There are 9 hidden switches. A switch that is on adds its own fixed numbers to the row, and there is some noise. The rows also spread widely along 11 directions, which tell nothing about the answers.
Some rows, each with its switches (1 for on, 0 for off) after it:
[ 16 -12 -23 -50  18   0 -14  10  -6 -15  35  20  -4   5  18  23 -18  13
   0  13  37  53  17  -5  13 -18   9  29 -47   3   7   2 -20  15   3   5
 -40]  0 0 1 0 0 1 1 1 1
[-11 -10  -8 -57   3  -2 -14  12  10  19 -14   4  10   0   9  -4  -3  16
  19  23   2  33  18  11   2  -3  44 -10 -48  24  32  20 -15   4  -6  -1
 -20]  0 0 0 0 1 1 1 1 1
[ 27 -20   2  -7  13 -17  -5  34  -1  18   0  11  16  -8 -20  17 -25  27
  13   2  -8  47 -32   5  13  12  -5  26   6  -3   0  34 -31  17  -7  39
   3]  0 0 0 1 1 1 1 1 1
[ 14 -19 -15 -13   8   5 -28  15   6  -5 -23  30   2  14  -1  -9  -9  -6
  28  22   7  24  -7  19   3 -13  22  16  -6  -8  10   4  -2  -3  17   0
   4]  0 1 0 1 0 0 1 0 1
[ 17   5   6  15  -2   9   2  -1  -3  13 -30   5  -3  11  15  28 -33  25
  -1 -34  25   7   3  11 -12  11 -22   3  -1 -18   6   0 -23  50  -4  18
  40]  1 0 0 0 0 1 1 0 1
[ -8 -32  23 -22   8 -28 -34  61   5  14   7  31  26   0 -59  -5   0  25
  19  16  10  20 -22  -5  25   0   2  22 -20   6 -10  49  19 -16 -18  51
   9]  0 1 0 0 0 0 1 0 1
[ -9 -24  11  24  11 -13 -28  34  14   6   8   4  27   7 -10  22  -7   4
   3   1  -4  11  -7  19   9  -7 -28  20 -23  -8 -22  19  -1  -7  -4  39
  28]  0 1 1 1 0 0 0 0 1
[-23   2  15   7  13  26 -22  -5   2  -6   5  -5   5  -2   6  17   0   7
  11  34  29  26  27   4  -6  -3  18  -7 -51   9   5  13  10 -20 -12  13
 -11]  1 1 0 1 0 0 1 1 0
[-16  16  30 -18  11 -10 -14 -18 -26 -13  23  23  -7  15 -14  34 -23  22
   3   7  53 -19   9 -28  21   9   1  23 -29   7  16  38  12 -26 -65  36
 -20]  0 1 1 1 0 0 0 1 0
[-29   6 -10 -39 -18 -12  -3   5   3  15 -28 -12 -12  32  44  19 -28  10
  -6 -35  17  -1  38   3 -12  -9  -3  -9 -18   4  43  -2 -28  43   7   7
   8]  1 0 0 0 1 1 1 1 0
[-38  -1  14  27 -10 -12 -41  32  25   5  -1 -55 -17  10   3  12  23 -10
 -35  -2   3  15  65   3  -4 -14 -20 -28 -13  -4   6  28   1 -21  19  -3
  16]  0 1 0 0 0 1 0 1 1
[-18   9  20  43   8  27 -18  -4  35 -20  24 -11 -27   4  22  20   4 -14
 -15   3  57  26  62  -9 -28   5 -16 -11 -43 -15  -6  -8  19  -6  22 -21
   7]  1 0 1 0 1 1 0 1 1
[ 11  15 -16  26 -10 -17  17 -34  28  19 -19 -19   6   2  49   9 -18   5
  16  -7 -29   5   8  27 -23  28  -2  12  -3   8   7  -4  -7   8 -13 -18
  15]  0 0 0 0 1 1 1 0 1
[-16 -15  -8  -6   2 -19  -9  26  15   2  -2   7   0  22  15   1 -14   2
  13   1 -20  25  -9  -3  -2  -2   4  21   5   7   2   7  -7  -4   8  26
 -16]  1 1 1 0 0 0 1 0 0
[-10 -24 -22  19  26 -11 -44  54  -4 -23   8 -17  14   1  -7  22   0 -16
  -5  31  -8  55  22  16  14 -33  -5  22 -51  -2 -32  16 -22 -26  21  25
 -24]  1 1 0 0 1 1 0 1 1
[-18 -17 -11  23  12   1 -19  13  30   6   0  -2  39  -4  19  16   4  -6
  25  31 -10  14  21  38 -16  -5   4  10 -88  12 -26  -8  12 -13  -4   0
  18]  0 1 0 0 1 1 0 0 1
[ 20  -5  20  58  23  22 -24  22  10  -5 -21  -4  -1 -15 -27  22  -6   5
   7  29   2  53  -3  15  -3   5  10  -3  -3 -12 -22  33  -9 -30   5  26
  13]  0 1 1 0 1 1 1 0 1
[ 11   1   6  16  11  -4 -40   2  -8 -10 -15  -7  27   2  -7  31 -15   0
   0  -7  44   6  18  43  13 -24 -29   9 -37 -22 -13  24  -1   3   0  16
  44]  1 0 0 1 1 0 1 1 1
[-25 -39 -13 -22  17 -11 -26  42  21  -3  41  13  45   4   8  11   4  -4
  24  28   7  30  10  15   4 -14  -6  20 -91  10 -28  -3  19   1  11   9
  -5]  1 0 0 1 0 1 0 1 0
[ 51   4  -4  -9  22   8 -16 -24  -6   8   9 -22  40 -24   1  44  -2  35
   4   5  13  50  -4  46  14  -4  -9   2 -37   4 -13  42 -23   9 -37  10
  25]  0 1 1 0 0 1 1 1 1
[-16  -2 -13  -2   0 -20 -16  -1  25   7  21 -24  31   4  40  30  -7   5
  -2 -10  22  16  46  35 -10 -10 -30  15 -81   6  -9  -5   9  17   0  -2
  24]  1 0 0 0 1 1 1 1 1
[-35 -35   3 -34   0 -16 -18  42  26  34  -5   7  30  10   4  -3   4  11
  19   3 -21  12   0  15  -1  -5   4   6 -42  15  15  11  -9  13   4  28
  12]  0 1 0 1 0 0 0 1 1
[  2  -5  -5   7  -1 -13 -24  32  11   8   6 -38 -10   2   4  18   0  12
 -27  -1 -15  52  20   3   9  -6  -8  -5  16   3   3  35 -28  -6  10  17
  -6]  0 1 1 0 0 1 1 0 1
[ 43 -11 -24  -6  11 -50 -34  10   7 -23  40 -13  23   7  -9  25   3  -6
  -5 -14   3  29  -6  28  29 -20 -51  36   4 -15 -31  42   7 -13  -6  -6
  17]  0 1 1 0 0 1 0 1 0

New rows. What belongs after each?
[ 19  -3   9  19  26  51 -24   6  12  -5 -28 -15   1 -18 -10  13   9   5
  15  37   8  75   7  24 -11  -4  37 -38 -16   0  -2  31 -19 -16  16   0
   2]  1 1 1 0 1 1 1 1 0
[  4  -5  12  -7  13  -2 -14  14 -15  -1 -30  20   9   5 -24  21 -19  14
  24  10   6   4 -12   4   9   2  16   5 -22   2   5  32 -15  -7 -31  30
   5]  0 1 0 0 1 1 0 1 0
[ 10   1  31  -7   3   1 -16 -13  20  35 -19 -25  40 -27 -30 -11  30  25
  18  17 -20   8  -8  37   8  21  15 -41 -12  18   1  63   8 -20 -37  -3
  33]  0 0 0 0 0 0 0 1 1
[-41  -6  30  43  11  -8 -45  44   9  -2 -38 -25  16  -2 -32  11   4 -12
  12  40 -10  15  25  19   9  -7  16 -23 -37   2 -20  44  13 -54   7  32
   9]  1 0 0 0 1 1 1 1 0
[ 17   5  17   3   8  -3   9 -20  -1  10  46   1   7 -12  -2  25 -10  30
  -6  -7  27  14  -8 -11   3  23 -28  25 -14   0  -1  21  -3  14 -43  17
  -1]  0 0 0 1 0 0 0 1 1
[  4 -11  12 -22   8   5  16  -5  24  28  10  15  19  -6  16  17 -21  31
  30   4   2  34 -16   3 -12  30  13   3 -28  16  18  14  -7  21 -21  17
   4]  0 0 1 1 1 1 1 1 0
[-36 -17  15   5   6 -13  -3  26  32  15   8   8   3  12  14   9  -6  13
  17   7 -12  22  11 -18 -14  24   6  15 -39  17   2   6   3  -9 -11  27
 -16]  1 1 1 0 0 1 0 1 1
[ -1 -11 -20 -51 -13 -17 -19  11   8  20 -47  13   9  30  21  -3 -16  13
  19 -15  -4  -1  10  26   0  -8  19   1 -13   6  34  10 -18  28   1  -2
  23]  0 1 0 0 0 1 1 0 1
[  0   4  -5   2 -11  -9 -20  -6  23  17 -30 -33   1  12  25   9   2  -1
  -3 -20  -9   8  27  32 -11   0  -7 -18   4  -5  25  22 -21  11   6 -17
  38]  0 1 0 1 1 1 0 1 1
[-33  23  22  33  -9   0  -7   4   4   7  16 -43 -29  18  38  50 -31  21
 -51 -37  46  15  60 -19 -13   9 -41  -4 -11  -8  19   8 -24  25  -3  27
  12]  1 0 1 1 1 1 1 0 1
[ -4 -18 -32 -22  11 -12 -24  39 -16 -27  19  13 -15  30  22  20 -37 -12
 -14  -4  19  41   8  -8  15 -37 -13  39  -2 -13   4  -6 -35  14  35  25
 -38]  1 0 1 1 1 0 1 0 0
[-29  -6   2 -59  -2  10   4   4  -6  28 -17   2   3   8  14   4  -4  27
  11   2 -13   9   2  -8  -4  -1  35 -17 -24  28  42  15 -34  20 -26  24
 -23]  0 1 0 0 0 0 0 1 0
[  1 -14   2 -12  16  15 -37  37  -4 -18  15  -3   2   7 -18  17   5   6
 -11  10  31  45  17  -2  11 -19  -1 -13 -26  -3 -11  32  -8  -3   9  10
  -3]  1 1 1 0 0 1 0 0 0
[ 18 -23  11 -56   7  14   6   9  14  18  15  59  -5   4 -14 -15  -8  32
  32   0  30  30 -28 -23  -8  21  21  17  -5   3  33   9  -2  34 -15   7
  -5]  0 1 0 1 0 0 0 1 1
[  9  -8   8 -43  -9  21  10  16   6  34   7  13 -24   7   6  -1 -16  45
 -11 -26  23  44  -8 -27 -12  14   5  -5  29   2  51  11 -35  60   0  19
   1]  0 1 0 1 0 0 1 0 1
[-14  -1   7  41   8  16   0   5  26  20 -14 -53  12 -13  28  25   3   8
  -3  13 -41  50  13  24 -18  10   5 -29 -16  12 -12  15 -28  -3   9  16
   2]  1 0 1 0 0 1 1 1 0
[ -4  -4  28   1  -7   9  10   5  39  39  17 -12  -6  -7   3   6   5  33
  -2 -17  10  33  10 -13 -25  37 -10 -17  -1   7  28  23  -5  28 -14   3
  27]  0 1 0 1 1 1 0 1 1
[  6   8  22   3  -3  -2  -1   0  -8  17 -27  -1  -8   4  -9  20 -20  17
 -10 -35  18  -8   0   3   0   4 -18  -3  16 -14  19  24 -30  28 -19  27
  29]  0 0 0 0 1 0 0 1 1
[-19  -5   9  -5  -1 -16 -20  15  16  13  29 -27  22  -5   3  24   0  14
  -6   7  19  25  30  13   4  -1 -16  -4 -47  10   2  28  10  -1  -8   9
  13]  0 0 0 1 1 1 1 1 0
[ -4   1  12  51  16  -5 -12   6   2  -6 -20  -4  12   0  -2  27 -16  -3
  14  11  -2   5   7  14  -5   9  -9  14 -33  -9 -24  13  -6 -17 -14  23
  10]  1 0 0 0 1 1 0 1 1
[ 20   1  -6   6  15   2   0 -20   5  -3  15   5   8  -8  12  14 -11   6
  18  21   8  24   1   9  -3  16   7  20 -31   3  -3  11  -6  -8 -22 -10
 -11]  0 0 0 1 1 1 0 1 1
[ 15  -5  13 -24  17  27 -18   6 -20   5 -20  14   8   8  -3  38 -24  35
   6 -13  39  28   1   9   6  -1   5  -7 -30  -7  16  28 -39  32 -22  32
  18]  1 1 1 1 0 1 0 1 1
[ 27  24   5  41   7 -12   2 -28   0   1   4 -42  14 -14   8  37 -15  19
  -8  -9   2  25   4  22  -1  17 -30   4  -1  -3 -18  35 -10  -3 -32   9
  21]  1 0 0 0 1 1 1 1 0
[  5   1  -4  -9  11  -4  -3   0  -9 -18  47  10  -4   0  -6   6  -6  10
  -3  15  23  24  -1 -23   8   5  -8  25 -18   8 -14  13   7  -7 -23   7
 -38]  1 0 0 0 0 0 0 0 0
[  7 -21  -8 -18   5 -25 -37  15  22  17 -14 -20  47  -6 -15 -11  22  -1
  27  29 -41  31 -15  49  19  -9  13  -8  -6  13  -4  50   8 -31  -2   1
  19]  0 1 0 1 0 0 1 1 0
[-23 -24  18 -28   8  41 -11  30  15  25 -42  22   5  15  14  18 -12  24
  19 -13  23  24  14   7 -24  -2  24 -28 -54   1  27  -6 -32  49  11  26
  26]  1 1 1 0 0 1 0 1 1
[-15   6   8  12  -7 -19  -6  -1  17  31 -11 -52   3   2  32  28 -10  19
 -17 -12 -30  23  22  16   0  15 -10 -13   5  10  18  30 -32   2  -9  18
   8]  0 0 1 1 0 1 1 1 1
[-47  13  24  11 -15   2  -2 -13  35  35 -11 -49  -1  13  49  26  -4  22
  -7 -15  -8  11  42   3 -27  26  -1 -33 -23  21  32  16  -6   8 -12  11
  18]  1 1 1 1 0 1 1 1 0
[ 11  -5   4  24   4  -4  -3   4  22  31  -8 -38  23 -19   7  20   4  25
   2   5 -34  45   0  28  -8  15  -6  -7 -10   9  -6  28 -21   6 -12  17
  23]  0 1 0 0 0 1 1 1 1
[  2  13  -7  54  10  -7  12  -9  15 -14  26 -27 -36   8  37  32 -20   1
 -14   1 -15  51  13 -26 -17  17 -19  30  23  -4  -8  -3 -17 -12  -1  16
 -38]  1 1 1 0 0 1 1 1 0
[-25  -8   5 -11   8  -2  -8  33 -11   7  24  -8  10   2  -2  21 -18  24
  -6  11   9  27   8 -18   6   6   1   4 -40  18  -1  22 -21   6 -20  33
 -23]  1 0 0 1 1 1 0 0 0
[-17 -36  11 -20  -6 -39 -10  47  43  32  -9  21  17  26  10  -1 -21  14
  26 -28 -13  16 -12   5  -3  19 -17  21  -7  -2   9  11   3  27  18  30
  30]  1 0 1 1 0 1 1 1 1
[  0  22  26  74  11  22 -17   8 -24 -18 -36  -9 -40   8 -12  37 -30  10
 -17   5  30  17  20 -20  -6  11  -3   6  14 -23  -5  18 -22 -14 -13  40
  -1]  1 1 0 0 0 1 1 0 1
[ -4 -15 -33 -12  17   8 -31  21   1 -26  -4   1   7  23  38  41 -25 -14
   1  -1  30  41  35  28  -4 -46  -9  20 -61 -12  -4 -19 -24  20  34   9
   0]  1 1 1 0 1 1 1 1 0
[ 49   7  -5  30  14 -16 -16 -22   1   1  -9 -20  22 -17 -10  18  -3  15
  20  27 -26  38 -22  34  14  19   1  18  13   1 -15  51  -8 -33 -33   2
   9]  0 1 0 1 0 1 1 1 1
[-23  14   5 -20 -11   4   8 -18   0  28 -11  -9  -3  15  40  16 -26  37
  -1 -16   9   5  18  -6 -15  21   7   2 -18  19  40   5 -24  30 -32  21
  -2]  1 1 0 1 0 0 1 0 1
[  3  15  -8  11  -4 -40  -4 -14  -2  -1 -25   4  -3  33  35  27 -49   5
  11 -24  -3 -12   3   8   3  19 -14  37  10  -3  12  14 -16   0 -22  18
   7]  1 0 1 1 1 1 1 0 1
[ 18 -30   4 -33   9 -17 -10  33  18  32 -42  29  38   0 -21  -4 -15  30
  51   0 -23  36 -39  26   1  17  23  10 -19  11   7  34 -15  19 -11  33
  27]  1 1 0 0 1 1 1 1 1
[  3  -4  21  -4   6  11 -15  19  -3   9   5  -3   9   5  -9  30 -21  31
  -5 -11  35  27   2  -1   6   9 -12 -13 -14  -3   3  33 -10  24 -10  29
  22]  1 0 1 1 0 1 1 0 0
[  0  13  19  36  14  18  -8  -3 -11  -6 -23  -4 -11  -7  -6  28 -17   6
   0  14  16  10  16  -1  -4   6   8  -4 -22  -9  -1  17 -20 -10 -19  18
  -1]  0 0 0 0 1 1 0 1 1
[ 14   3   7  -9  18   5 -19  -9   5  17  20 -47  47 -28   0  31  16  33
  -7  11  -5  46  13  39  13   6  -5 -25 -55  21 -18  54 -19  -3 -35   8
  13]  1 0 1 0 0 1 0 1 1
[-13 -10   6   1   6  21 -47  45  -2  -6 -14 -21   5   1 -17  12   7  -1
 -23   3  37  30  44  20   4 -29  -7 -33 -41 -10  -5  26 -15   7  26   4
  24]  1 0 0 0 1 1 0 0 1
[ 10  -5  -2 -16  12  -2 -26  21 -19  -2   5   2  20   2 -11  32 -17  32
  -2   3  35  33  10  10  14 -10  -8  13 -48   2  -7  28 -13  14 -23  31
   7]  1 1 0 0 0 1 1 0 1
